The rows are grouped in 3 ways, from coarse to fine. Each group lies inside one group of the grouping before and may be the whole of it. The rows also spread widely along 10 directions, which tell nothing about the answers.
(in the rows, 128 means zero)
Known rows, each followed by its group in each grouping:
[ 91 151  83 114 174 129  85 124 129 137  89 107 148 132 149 105 117 187
 164 164 169  80  84 148 138  67 183 168 161  97  98 128  89]  fone Nepok puzi
[213 116 106 116 140  93  98 133 124 119  80 120 143 110 172 140 111 144
 200 177 235 136  60  83 125  93 127 107 188 116  82  97 116]  Raka bib Vofod
[123 104  72  80 158  89 189 133 137  83 115  97 140  60 120  60  51  94
  95 124 121 119 152  86 125 113  70 139 118 150  97 151  82]  Raka bib Zino
[115 121  87 126 110 114 121 132 176 124 110  99 150 102 133 119  99  87
 131 148  96 153  98  97 121 109 159 136 126 166 133 111 154]  zoful gerag pefu
[ 55 175 128 166  95 117 127 105 160 130 144 105 150 120 139 158 106  68
 121 142  96 116 106 102 112 130 182 110 113 133 130  96 180]  Raka togim Gonuz
[143 104  98 112 123  78 167 156 179 106 126  92 147  68 136  86  88  57
 119 129 115 158 133  87 111 123  87 131 103 168 112 127 134]  fone zifi retuz
[121 121 132 140 134 116 129 116 149 119 136 124  96  99  99  99  96  94
 113 110 132  99 111 104 114 126 101 139 126 177 139 124 143]  fone gefu Rola
[ 96 125 102 130 166 130 123 167 101 158  98 131 118 117 116 115 120 152
  67 141 156  30 158 109 144 172 141 127 136 148  84 179 188]  Raka rof gege
[173 106 120 101 167 113 143  90  50 101 105 128 114  83 163  80  64 145
 157 146 209 114 119  85 135  87  71 101 155 109  75 120  60]  Raka rof mela
[ 99 137  78 106 119 119 138 119 152 117 108  89 152 110 134 104  81 102
 119 148  99 123 108  99 106  90 152 143 148 139 136 108 111]  zoful figuz sed
[122  76 129 152 128 109  80 118 130 121  93 122 137  86 151 104  87 106
 185 149 124 175  87 102 172 111 143 128  76 166  73 114 137]  fone Nepok lem
[ 74 105 125 130 180 127 133  73 122 114 137 147 119  84  92  66  83 124
 142  74  98 112 126 144 132  50 103 169 102 143 140 144  84]  zoful figuz Ruf
[177 130  72  74 151 130 143 147 158 133 101 113  97 106 101  84  99 133
  77 140 159  82 115  87 106 137  97 167 178 186 158 135 126]  fone gefu vuvu
[164 111 119 124 124 129 129 124  79 136 120 117 129 117 141 133 103  99
 107 134 186  83 125  69 118 159 100  89 171 134 110 122 163]  Raka bib Tikeg
[123 123 128 140 113 112 129  93  71 113 144  90 170 112 198 127 100  77
 179 157 185 119 103  98  94  80 124  64 177  53  80  95 102]  zoful gerag didav
[143 124 132 139 173 100 143 119 126 136 148 153 134  92 130  89 124 117
 156 106 164 105 137 139 129  69  88 137 111 131 110 155 134]  fone Nepok Dob
[106 155  83 114 129 140 114 116 119 140 102  98 156 134 157 123 106 139
 129 168 142  90 100 114 110  94 175 134 176 111 125 108 126]  zoful gerag Bip
[172 105  42  71 153 120 145 161 154 158 112 110 234  87 154 118 148  97
 106 150 150 131 162  91 129  97 132 126 154 123 124 184 149]  Raka rof mati
[106 164 111 134  85 161 109  73 103 146 111 128 178 125 142 142  83  99
 134 166  88 152 116  84 139 107 181 124 113 143 151  96 154]  Raka muvab fudot
[120  93 108 114 141 126 140  97 101 117 126 125 152  78 136  79  76  92
 137 125 105 149 140 101 141  84 105 127 102 148 117 134 112]  zoful gerag pefu
[166  42 114 107 226 125 115 130  69 134 118 142 125  81 124  67 123 155
 149  95 223  72 135 128 139  76  63 127 177 106  74 190  85]  zoful gerag didav
[127 100 125 124 161 120 127  95 108  94 124 110  76  97 102  94  73 119
 120  97 179  86  91  90 115 125  77 128 173 140 118 116  91]  Raka bib Tikeg
[ 23 199  85 105 150 129 158 108  99 112 113  89 133 122 136  94  69 156
  80 163 113  40 141 123 112 107 173 147 136  97 106 129  84]  Raka rof mela
[ 74 118 109 119 150 136 134  98  76 122 119 119 131  91 134  67  62 122
 117 131  97 105 152 115 157 108 118 145  83 142  91 139 102]  fone Nepok puzi
[ 93  96 121 141  97 128 106  79 152  98 142  88 111  94 118 103  72  54
 136 109  94 162  83  85 116 120 113 133 123 170 145  85 113]  fone Nepok lem
[158 130 114 132 126 109 141 128 135 127 145 100 127 115 145 117 122  87
 129 130 184  93 112  99  90 116  95 109 178 122 126 115 137]  fone Nepok Dob
[ 67 155  93 122 150  69 195 130 223  84 173  78 140  66 106 100  95  41
  93  94 100 111 129 113  79  96 101 143 127 135 138 135 115]  Raka togim Gonuz
[ 52 128 153 168 136 119 101 109  99 111 131 102 115 119 146 113  97 111
 151 146 155  75 101 123 123 125 150 108 116  96  69 114 125]  fone gefu vuvu
[ 71 123 119 128 132 137 114 117  82 129  89 112 117 109 134  83  64 143
 120 156 104  99 123 104 153 139 148 145  93 152  88 119 118]  fone zifi retuz
[119 195 137 150 168 155  98  62 120 152 153 156 131 151 111 146 147 162
 156 108 199  55  84 151  94  40 147 153 207  82 179 121 116]  Raka muvab fudot
[151 134 117 131 142  92 139 118 173 113 124 140 125  89 117 117  98 103
 150 119 148 138  98 105 123  88 104 140 127 159 130 124 141]  Raka bib Zino
[121 133 121 132 140  97 164 141  92 108 124 111 103 107 138 108  77 114
  97 142 182  50 135  88 109 153  89  95 151 117  77 131 139]  Raka bib Zino
[173 150  96 116 110  99 161 153 165 128 130 112 123 112 124 138 109  83
  89 135 163  94 120  76  91 149  98 114 173 157 141 121 179]  Raka bib Zino

New rows, each followed by its group in each grouping:
[100 141 103 106 141 110 149 103 114  95 121  97 131  93 148  76  67 111
 139 155 140 109 117 108 116  89 117 137 121 115 101 114  74]  fone gefu vuvu
[157 114  89 114 142 106 139 144 165 129 101 125 163  81 119 110 103  98
 121 141 126 146 132  90 135 114 123 137 115 169 121 146 157]  Raka muvab fudot
[ 96 157 113 137 136 101 158 127 163 131 157 117 142 102 131 107 114  84
 114 117 122  93 132 131 104  94 117 144 114 138 131 141 150]  fone Nepok lem
[ 92 137 128 151 158 102 137 124 147 130 149 144 156 100 119 124 125 102
 133 105 143  88 137 135 127  90 123 130 110 119 109 162 160]  Raka bib Zino
[ 54 172  78  98  98 185 113  47 117 130 144  81 150 142 121 108  81 105
  92 127  77 102 101 107 100  91 166 169 171 135 201  90  82]  fone Nepok lem
[ 82 151 114 134 137 108 156 112 140 121 172 103 143 103 132 101 111  74
 111 105 128  81 142 131  94  92 106 131 137 107 127 135 126]  fone Nepok puzi
[134 127  45  68 100 153 131 114  98 136  92  87 212 116 163 120  82 105
 104 181 115 136 135  63 136 123 163 123 153 130 132 122 119]  Raka bib Zino
[ 81 133 123 152 115 103 144 154 136 123 157  82 152 119 145 126 126  58
  96 137 149  59 141 107  87 154 133  91 140 106  95 138 170]  fone gefu Rola
[115  81  92 114 157 113 136 128 153 127 134 129 194  70 114 100 114  75
 121  98 108 143 158 107 149  98 109 136  94 150 117 180 144]  Raka bib Zino
[117 110 109 128 134 126 138 157 105 156  99 134 124 112 118 107 100 121
  82 138 112  74 159  97 138 157 131 125 113 172 109 148 189]  zoful figuz Ruf
[103 115 146 160  96 153 100  55  83 133 159 127 163 116 156 133 104  65
 170 122 120 153 108 102 118  77 138  94 128 111 139  94 138]  zoful gerag pefu
[114 148 137 150 135 118 135 143 112 171 127 163 156 113 139 113 122 118
 127 137 120  97 160 125 148 115 138 134  70 152 104 156 196]  fone zifi retuz
[ 93 148 137 147 111 161 102  60  78 147 164 122 174 135 153 155 131  85
 137 121 154 101 122 103 107  92 148  90 163  84 145 111 140]  Raka rof mela
[133 127  92 113 117 128 122 106 143 123 125  99 138 102 134 103  94  89
 127 134 121 141 109  93 117 105 121 140 143 154 142 104 122]  fone Nepok puzi
[106 117  85 106 156 107 133 129 128 106  90 103 143  84 141  90  74 134
 128 161 138 121 115  97 142 110 138 134 121 134  83 136  97]  Raka rof mati
[119  80  75  81 161 150 145  92 104 129 123 127 176  65 114  69  82  99
  94 109  94 142 171  88 153  97  95 145 105 159 137 173  97]  Raka rof mati
[123 154  80 106 107 121 147 142 128 136 107  95 136 114 145 105  85 102
  90 168 113 101 134  90 118 142 138 136 132 158 122 113 152]  fone Nepok puzi
[ 72 202 103 128 114 146 148  88 153 140 154 127 139 136 102 136 105 105
  85 115  97  74 124 119  99 100 153 156 147 143 187 120 155]  Raka bib Zino
[106 122 108 121 127 128 132 114 129 118 134 103 127 103 117  95  94  90
 105 125 126 101 124 100 112 123 116 135 135 151 135 125 124]  fone gefu Rola
[149 128 115 136 133 131 118 117 122 143 123 128 158 110 131 132 121 104
 127 138 164 110 123  94 121 116 125 115 153 128 128 135 158]  Raka muvab fudot
[ 93 131  52  80 125 133 162 132 127 118 103  82 145  99 129  79  64 105
  70 156  79 106 144  86 116 127 139 149 137 160 134 130 114]  zoful gerag pefu
[131 146 133 147 141  77 136 134 140 118 148 104 166 107 180 121 132  94
 188 143 198 110 103 129  96  65 119 104 148  70  84 117 118]  fone zifi retuz
[115 165 143 144 144 148 109  51  79 119 115 149 106 120 126 111  71 158
 165 139 160 106  87 116 131  67 133 137 145 116 134  94  92]  Raka muvab fudot
[142 116  86  88 157  87 171 122 111  84 107  93 117  72 155  52  50 122
 138 153 158 122 120 100 125  89  73 140 127 132  82 123  52]  fone Nepok lem
[127  94 106 117 154 136 124 108  94 134 130 110 151  94 136 114 106  96
 111 121 165 100 135  84 129 128 108 109 157 125 112 142 125]  Raka togim Gonuz
[ 91 146 124 148  96 132 107 126 156 146 119 114 126 125 120 130 105  97
 113 139  95 118 105 100 123 141 161 144 110 174 143 102 176]  fone zifi retuz
[ 62 101 128 155 122 136 118 115  93 139 139 112 153 104 134 103 100  83
 116 128  95 105 154 108 148 138 138 114  78 139  92 142 159]  fone Nepok Dob
[ 63 183  69  95 115 134 143 113  93 116  84  80 158 131 161 111  56 149
 106 193 114  83 114  96 130 124 191 135 141 109 101 103  99]  Raka bib Tikeg
[114 104 153 166 125  91 126 101 125 109 139 142 150  80 142 125  92  68
 177 119 130 158 118 101 143  98 112  99  76 135  78 122 152]  Raka bib Vofod
[ 71 139  97 130 110 143 118 111 153 136 143  92 139 124 116 118 107  82
  87 121  96  96 119 105 108 132 149 147 142 155 157 121 149]  fone Nepok lem
[130 124 114 129 126 129 114 131  64 150  92 128 143 113 170 105  86 134
 137 178 146 107 136  96 160 132 142 112 102 138  71 123 152]  fone Nepok puzi
[100  91 105 124 152 118 109 125 154 121 129 105 166  89 127  96 119  89
 142 125 130 127 120 117 134 100 134 139 115 133 108 146 122]  fone gefu vuvu
[ 56 203 106 118 169 108 158 127 158 114 126 107  80 124 103  80  86 169
  99 127 134  32 104 153  92  88 136 191 149 129 136 125  88]  fone zifi retuz
[103 136 107 129 139 125 120 117  94 111 102  90 135 119 146 119  88 131
 125 165 175  77 105  94 112 127 145 108 173  95  92 113 107]  Raka muvab fudot
[117 159 116 127 133  98 177 126 142 121 151 123 138  92 132 114 101  77
  96 120 130  99 153 100 102 112 101 113 122 137 125 138 152]  Raka rof mela
[ 77 173 123 147 145 103 163 132 130 127 142 119 104 120 130 107  99 120
  99 132 136  42 131 134  93 110 130 131 143 117 112 132 155]  zoful gerag Bip
[205 142 114 117 115 129 148  98 108 144 127 152 160  98 140 128  99  88
 134 141 152 149 136  75 121  97  97 109 139 153 154 119 159]  Raka muvab fudot
[161 186  93 101 126  94 192 150 122 129 114 115 114 118 150 107  86 125
  98 165 166  61 134  98  79 115 107 120 173 128 126 110 139]  zoful figuz Ruf
[169 113  77  66 125 166 128  57  79 122 113 117 153 104 126  97  69 117
 119 127 140 141 113  66 121  86  98 143 183 148 173 106  66]  Raka bib Vofod
[104 120 107 118 165 111 138 118 133 103 109 119 107  93 105  91  75 129
 116 115 139  95 110 105 133 112 110 148 129 154 111 135 108]  Raka bib Tikeg
[104 122  98 115 129 174  74  81 105 140 122  93 122 144 122 117 111 134
 120 127 157  82  79 104 112 114 147 152 201 129 160 104  99]  fone Nepok lem
[127 165 107 114 158  82 182 141 125 122 114 145 138  89 137  98  81 135
 124 150 140  89 149 117 131  95 114 137  97 140  86 150 140]  Raka bib Vofod
[101 159 129 133 146 112 129 107  94 106  97 119  82 110 140 105  66 154
 131 159 166  81  98 101 125 123 132 120 137 128  82 102 106]  Raka rof mela
[131 140 113 116 156  79 160 107 122  88 138 100 131  81 168  77  78 104
 173 136 173 123 109 121 108  56  85 124 135  93  88 111  65]  fone Nepok puzi
[163 115 116 114 150 108 162 105 119 135 157 149 166  70 140  81 104  76
 143 104 128 148 164 116 133  63  66 132  93 145 127 153 131]  fone Nepok puzi
[ 55 130 142 168 133 106 130 137 124 120 143 106 123 113 126 112 107  90
 111 129 132  60 134 122 113 144 138 114 106 126  86 140 164]  fone gefu Rola
[ 98 147  94 105 124 129 165  93  70 128 126 116 170 107 158  93  69 105
 121 149 106 104 156 106 117  77 132 121 123 108 116 126 101]  zoful figuz sed
[134 179 104 110 141 103 149 136 124 139 103 126 153 116 162 101  99 155
 149 174 151 101 121 126 127  80 146 149 120 124 105 123 121]  fone zifi retuz
[111 158 129 143 129 143 121  83  95 143 124 145 128 128 142 117  95 132
 145 141 133  99 112 119 122  79 146 130 135 128 133 111 141]  zoful gerag Bip
[ 67 141  88 108 135 136 126  82 137  99 108  90 104 113 107  84  57 133
 120 129  96 105  85 111 104  81 147 168 160 139 150  92  62]  zoful figuz sed
[137  89 112 125 152 104 131 143 171 122 145 100 128  89 110  95 125  81
 117  93 154 109 117 108 101 114  81 140 152 150 134 143 127]  fone zifi retuz
